All groups share one centre, and each spreads out both ways along 9 directions, with some noise.
Some rows, each with its group after it:
[ 24  22 -20  -7  28 -19  11 -23  21  71   2   2  -3  -2 -28  28  -4 -38
  38  -8 -15]  k_739
[-15   3   7  16   8   2  46 -11  16 -25 -14  -2  35 -13 -13   7 -46  -5
  -3  16  -8]  k_407
[-26  -6   9 -39  -5   0 -14  -6  22 -17 -20  14  -9  22  -3  17  19 -29
   9  -2  51]  k_454
[ 10 -21   2  10  -3  -5  15  19   1   3 -12   9 -46  -2 -14 -16 -27 -21
  18 -23  -8]  k_752
[ 34  -7   6  -6 -65  21 -22  -4  -6 -13  18  25 -29  -5  13 -14  -6  -1
   9 -16   9]  k_696
[ 27  10  21   4  28  -6  12 -29  -4   6  34   6  57 -36 -15  -9 -18   5
  22  50   2]  k_407
[ -4 -18 -22  17  14  -4  34  27 -24 -24 -15  18 -51  22  18  18  -7  17
  10 -27 -26]  k_454
[-37 -10 -13   0  16   2 -43  23 -17 -13  -5  -3 -27  14   2 -17   2   1
  -1  32  28]  k_696
[ 20  24  10 -18 -22 -34  17 -18   6 -20 -23  14 -21  36   4  24  40  26
  -3  17   4]  k_454
[ -3 -29 -31  18  34   2  30  10 -30 -17  -2  14 -10  21  16  11 -20  -3
  21  -7 -19]  k_739
[ 47  16   6 -14 -22 -35  17 -26  24  32 -14   5 -10  23 -23   5  21 -19
  15  -1  -3]  k_739
[  5 -25 -10 -23  34   7 -38   3 -28  32  24  -6  -8  -9   8   6  12 -23
  25 -32   7]  k_407
[  2 -31  -7   7  34   9  20  13  -8   3  14  25  -8  -9  -6  -6 -28 -28
  38 -11   2]  k_454
[-28  -1   9  -2  42  -8  -9   8  13  49 -14 -45   6 -32 -28   0 -20 -32
  -5 -30 -11]  k_752
[ -3 -17 -14  -3  15  -6  27   1   4  11 -23   6 -24  15  -2  15  -4 -27
  21 -26  -5]  k_752
[  1   5  27  -8 -10  10  -4 -11   1 -11  10  -4  20 -32  -2   0 -14   6
  -3   0   5]  k_407
[  0  10  12  23  51 -35   6  25 -10   9   1 -26  -6 -19 -36 -16 -34  13
  -9  21 -30]  k_752
[ 10 -26  21 -28  10   3  34 -13   4 -37   5  20  24  -4  -8  29 -39 -32
  22 -34  14]  k_407
[ 12   4   0   1  10   1   0  -4 -16 -11  18  -1  18  -8   5  10 -11  14
   0   6 -12]  k_696
[-14   2 -19   8   5  13 -37  23 -36 -28  22 -13   1   2  23  12 -11  37
 -30  -2 -15]  k_696
[ 20  18  36 -11  13 -36   2  21  25   2  10  19 -22  -4 -43 -15   9   4
   7  22  16]  k_454
[ 16  -1 -44  10 -19  -2 -34  17 -26   6   8   4 -42  41  14   0   7  11
  -6  -5 -15]  k_696
[-22 -21   6 -22 -13  14  32  -8  14  -3 -37   9 -30   1  15  28   8 -30
  18 -65  10]  k_407
[  5  16   8 -13 -33  -9 -27   2  -4 -24  -3 -20  -2  13  -4  15 -10  14
 -33  -9  -2]  k_454
[ 30  28  10 -17  -8 -37 -21  -5  18  15   6 -14  10  18 -38   8  -9  -9
 -16  13   0]  k_739
[ 32  19 -23   2  11 -32   3 -19  -3  31  -1   6  -5  35  -6   7  26   1
  16  31  -9]  k_752
[  3 -22 -16 -11  19 -25  -4  28   4 -30  -1   4  -4  46 -38   9 -63 -42
  -3  -6   7]  k_752
[-13 -16 -23  -6   0  12  12 -13  -6   6 -22   9 -23  17  25  19  16 -17
  23 -20   6]  k_454
[-17  15  14   6   3  15 -15  -7 -22  -5   3   5 -15 -35  31 -13  43  46
   9  34   9]  k_752
[-37 -44 -17  -5  23   7 -15  19 -12  -8 -18 -29   4  21   3  -9 -19 -35
 -15 -30  11]  k_739
[ 35  26 -17 -14 -49  -9 -46 -14  -8  -3  13  19 -23  43  16  -1  48  24
  -1  38  19]  k_752
[-13   0  -1   5 -29   8  -4  21 -19 -27 -18 -17 -42   0  22  17  -6  30
 -30 -48 -27]  k_454
[-35 -18   2  -6   0   3   8  -2  -3  11 -48 -24 -29   5  27  -3  46  -5
  -7 -35   5]  k_739
[ 19 -15   6   6  46 -12   7  19   1   6  34  32   5 -10 -34 -24 -27 -21
  37  30  12]  k_454
[  8 -10 -33  -3 -13 -11   4   7   0   7 -22  11 -49  49   4  12   8 -19
  12 -22  -4]  k_407
[ 14  15   9  -1  34 -33  12  -3   1   9   2 -25  28  -2 -28  18 -24   0
 -11   0 -24]  k_407
[  7  -8  13  11 -10  -3   3  13   0  12  -7 -13 -31 -22 -17 -19 -29 -11
   2 -25 -16]  k_696
[-20  44   8 -11  15   9  -3 -13   9  25  -3   1 -15 -43   5  47  15  21
  15  -9  -9]  k_739
[ 20  12  -8 -24  15 -37  -9 -12  33  40  -6 -12  14  32 -48  21 -17 -53
   6  -7   6]  k_739
[ -3 -21 -14 -29   8   1 -25   5  -7  32 -11  -7 -43  14  10  19  26 -31
  17 -59   8]  k_407
[ -9 -15  16  10  -8   4  14  28 -10 -21 -13  -9 -40 -21  -3  -2 -33   7
 -10 -45 -23]  k_752
[-26  12  16 -30 -30   9 -56   0  16  10 -12 -23 -11  -8  -3   1  22 -11
 -22 -15  33]  k_752
[ 13   8  17  -3  22 -29 -18  30  10   2  21 -10   4  -2 -46 -10 -35  -8
 -13   9  -3]  k_454
[  8 -22  -6  -9 -31  -6   9  19  -2 -44 -14  20 -43  39  -5  11 -33 -16
  -1 -30   5]  k_696
[ 12   4  32 -39 -49  -3 -18  -8  32  -7  -8  22 -26   6 -16  -4  19 -25
   7 -12  44]  k_454
[-14  15  -2  27  -1   8 -11   7 -16 -26  12  -4  13 -16   7 -16 -16  40
 -15  51  -6]  k_407
[ 26 -10  10 -17 -31  38   0 -33   5  19  24  19  22 -36  18   6   0 -22
  28 -32   7]  k_696
[ 18  -2   8  -9 -61  10 -23   0  12  31 -13   0 -52  -7   1 -17  14 -19
   5 -42   3]  k_696
[  3   4   4 -15  -4  10 -23 -16  13  35  10  -1   3 -24 -10   2  -3 -31
  20 -11  14]  k_739
[-21   7  17 -20   9  20  -6 -16  -9 -30  11  -6  43 -25  23  34   6  23
 -12  -6   8]  k_696
[  9  -5 -11 -21  47 -19 -24   2 -31   8  18  -1  -4  13   7  20  24   7
  17   5   1]  k_407
[-14 -23   3  -2   3 -19 -24   6  -6  14 -25 -51   7  24  -3 -39  23 -15
 -35  -5   6]  k_739
[-33 -12  28 -14 -10   2  15  -5  15 -14 -44  19 -51  -9   4 -13  24 -16
  29   4  43]  k_696
[ 15  18  -8 -17  -5   0  27 -12  17   4  -1  35 -28   1  -7  55 -21 -15
  35 -30  -7]  k_739
[ 36  -6  -4  11   6 -34   7  28 -13 -39  20  10  -6  31 -36  -6 -66  -1
  -9  15 -17]  k_752

New rows, each followed by its group:
[ 16  -4   4 -19 -84  24   0 -34  -7 -34 -17  -3  -7   7  36  30  -7   1
 -14 -51  -3]  k_454
[-30  12 -10 -11  12  -6 -41   4  -6   8 -10 -41  11   7  -1  15   0   0
 -31  -5   2]  k_454
[  8  10  16 -26  37 -27  14 -13  -8  17  -9 -13  -3  -6   1  35  35   8
  10 -26 -11]  k_407
[ 38  11  18 -19  14 -38  19 -13  11 -19  14   3  36  17 -35  22 -29 -10
  -1  12  -3]  k_407
[-10 -27  20  20  12   3  30  20 -10 -18 -15   0 -33 -31 -13 -23 -49 -12
  17 -14 -10]  k_696
[-16   1  27  -3  49 -15  49 -22   9   0 -22   3  19 -26  -8  11   4  -6
  30  19   7]  k_696
[ 18  -6   6  -1 -25  -8  -7  -6  24  61 -22  -9 -45  -9 -25 -26   0 -49
  24 -29   3]  k_696
[ 24 -14  -6 -15  -7 -19  24   1  10  -2 -11   6 -13  32 -18  25 -28 -37
   9 -43  -8]  k_407
[ 32 -24  -4   5  -6 -14  39   0   2  -9  -7  23 -26  18 -17  -2 -39 -31
  30 -19 -11]  k_696
[ 35   6 -23  -4  24 -19  -5 -12  -5  26  26  -8  37  22 -18  18 -19 -16
   5   5 -20]  k_696
[ 15  13  35  -6   7 -14  21 -15   9   4   2 -13  22 -32 -21   6 -20   0
  -1  -7 -13]  k_696
[-22 -25 -27   1  16 -14 -17  31 -17 -42 -11  19 -42  53  -6  -8 -20 -14
   8  30  27]  k_696
[  6 -13  28  -6   3  13  19  -8  -1 -20  14   1  28 -37  -7   4 -43 -11
   8 -18   0]  k_696
[ 20 -11  -2  23  22  -9  25  28 -16  -6  14   1 -20 -10 -13  -2 -41  10
   2 -23 -40]  k_454
[ 17  -4   8  13   1  10  35 -18 -10  21  -3  -8   1 -35  12  10 -15   1
  14 -39 -37]  k_454
[ -6  -1  13  -3  55 -16  -3  14  14  35  12 -23  25 -26 -43  -6 -33 -29
   2  -7  -8]  k_454
[  0   7 -14  22  19  -9  -1  15 -22  -8   7 -15   2   3  -4   2 -25  21
 -15  10 -28]  k_407
[-39 -13 -35   0  16  11 -10   2 -37 -46 -14 -12   3  33  37  35  -9  20
 -16   2  -2]  k_454
[ 26  14   7   0  35 -33  21 -13   0  12   9  -7  31  -1 -22  13 -12   1
   8  18 -19]  k_407
[ 24  11   0 -28   5   1  -1 -39   9  20  22   5  56  -2   0  30  10 -18
  14   2   8]  k_696
[  8  -1 -29 -10   6  -3 -33   5  -7  -9  24  23  -3  30  -9   9 -18 -16
  17  32  22]  k_739
[ 28   1 -46  10  -1  -1 -15  -7 -28   5  19  16  -7  38  24   9  14  14
  12  22 -12]  k_752
[ 11   8  -3 -15  -9  10 -16 -17   2  30  10 -13  17 -11   4  16   6 -10
  -2 -28  -6]  k_696
[ 28  17 -23  -7 -33 -17 -48  -8   3  49   0 -12 -27  29  -8 -12  24 -13
  -2   9   2]  k_454
[-14 -27 -10 -27  12   6  12  -7   5   3 -19  13 -17  20   8  25   8 -42
  29 -38  22]  k_407
[-15   3  18  -1   4 -15  13  -3  10  14 -35  -4 -40 -11  -8 -10  18  -6
  14  -2   9]  k_696
[  8   4  22 -16  14  -5  11 -15  10  -2   9 -14  40 -23 -17  21 -26 -12
  -5 -17  -5]  k_696
[  2  -2   3 -18 -17 -19 -10  24   7 -37  -8  17 -34  40 -15   9  -7  -4
 -10  -5  18]  k_454
[  3  24  -4  16   8 -13  -4  -1  -8  55 -18 -43 -22 -20   2   3  23  21
 -16 -26 -44]  k_454
[ 19  -2 -39  -4 -40 -10 -38  21  -6  12  -6  -3 -54  56   1   7   3 -11
 -14 -30 -10]  k_696
[ 21 -20  -8   6 -43   7 -34  25 -16 -28  16  20 -43  19  -5 -26 -34  -8
   1   0   9]  k_696
[  3  -8 -32  13  -2   5 -23  22 -31 -17  14   2 -24  25  17   6  -9  20
  -9  -3 -16]  k_696
[ -1   9  -1  -6 -22  21 -26 -33 -11  21   0 -15  17 -20  25   3  20   3
   3   3   4]  k_454
[-27 -17 -49  12  30  18   1 -11 -43 -17  -5  -6  14  20  43  27  -8   7
   8   7 -11]  k_454
[ 16   9 -31   2  -3   5 -37 -19 -15  31  19  14  -4  17  19  -9  42   3
  23  43  14]  k_752
[  8  -9   0  -9 -21   7 -10   9   3   8   3 -17  -4  -4  -8  14 -33 -22
 -16 -60 -17]  k_696
[ 15   7  23  -6   8   6  10 -34  12  43   8 -13  34 -48  -9  -2  -5 -21
  21 -10  -4]  k_454
[-16  -8  -9 -18   9  -9  -7   5   8 -14 -12  -4   1  27 -11  19 -15 -23
  -4  -8  16]  k_407
[ -7   6  25 -11  35 -34   7  40  16 -28   2  33 -37  16 -33  -8  13  11
   8  31  28]  k_454
[ 36 -24 -14   1 -30  28  -3  -9 -12  12  30  19   0 -10  11  -2 -30 -23
  25 -37 -12]  k_696
[ 21 -25  -8  27   3  13  51  16 -29 -26   4  23 -31 -11  19   7 -36  14
  21 -39 -43]  k_454
[ -7 -17  28  -4   7  15  17  -1  -8 -38  11  18  12 -34   1  -4 -29  -1
  17   5  15]  k_752
[-24 -22  36   7  57   8  18  46   2 -19  22  15 -10 -52 -27 -17 -40  -3
  17 -13   3]  k_454
[ 16   3   0  10   7 -24  10  -9  -3  42 -20 -31  -5   3  -6 -16  23  -3
  -5 -10 -22]  k_739
[-34 -22 -22   8  10  15  -7  25 -28 -29 -13   4 -39  14  25   7  -4  11
   1 -13   1]  k_696
[ 29   7 -40  27 -24 -20  22  -9  25  34 -18  12 -16  49 -27 -14 -25 -37
  14  23 -13]  k_407
[ 25  -5  41   9 -32   2  46  -8   4  -7 -15  12 -33 -42  -2 -12 -16   8
  19 -32 -19]  k_696
[-37 -19   1   3   7   5  -2  20  -9 -24 -26   7 -46   5   7 -12  -3  -4
  11   6  22]  k_696
[ 33  25  26 -12  -4 -23  26 -24   8 -10   6  -1  30  -9  -9  25   1  22
  -6   4 -16]  k_696
[ 39  14   1 -17 -21 -22 -31   1 -12  16  11   1 -31  19  -3   2  26  13
  -1  -4  -3]  k_407
[  3 -14   5  -5  -6  19 -34  11 -21   9  21 -13 -10 -29   9  -7 -14  -2
  -2 -30  -6]  k_407
[ 19  13  -5 -17   7  -8 -12 -19  11  12  18  22  13  10 -16  14  -3 -20
  29  29  22]  k_739
[-32  19   0 -20 -20  12 -41  13  14  27 -20 -24 -42 -15  -1  26  11  -7
 -18 -50   2]  k_739
[-19  21 -17 -17  -7  14 -21  -2  15  41 -13   5 -49 -10   5  41  14 -17
  20 -37   3]  k_739
[-12 -16 -24  24  37  -3  22   1 -33   9 -14  -6 -15   8  28  -5  26  21
  13   9 -23]  k_739
[ 15   6  -9 -19 -19 -23 -24   8  11  -4  -4  12 -25  44 -17   3   8 -16
  -1   9  21]  k_454
[-21   8  -7  -3  -1   7 -27  -3 -12   9 -10 -29  -2  -5  13  12   9  10
 -17 -11  -6]  k_454
[ 10  -1  19 -43   8 -27  -1   2  -9 -10 -13  -6 -31  19   5  44  34   7
  -2 -51   0]  k_407
[-23 -12 -17 -12   7   1 -33  14 -14 -40   3  12  -8  34   4   3  -6  -5
  -1  29  34]  k_696
[ 19  32   4  12 -50 -18   2 -13  40  29 -23 -17  -6   8 -33 -15 -11 -13
 -18  10  -8]  k_407
[  5 -14 -36 -14 -37  20 -45 -18 -13   6   4  -7   3  33  18   7 -11 -32
   1  -8  17]  k_454
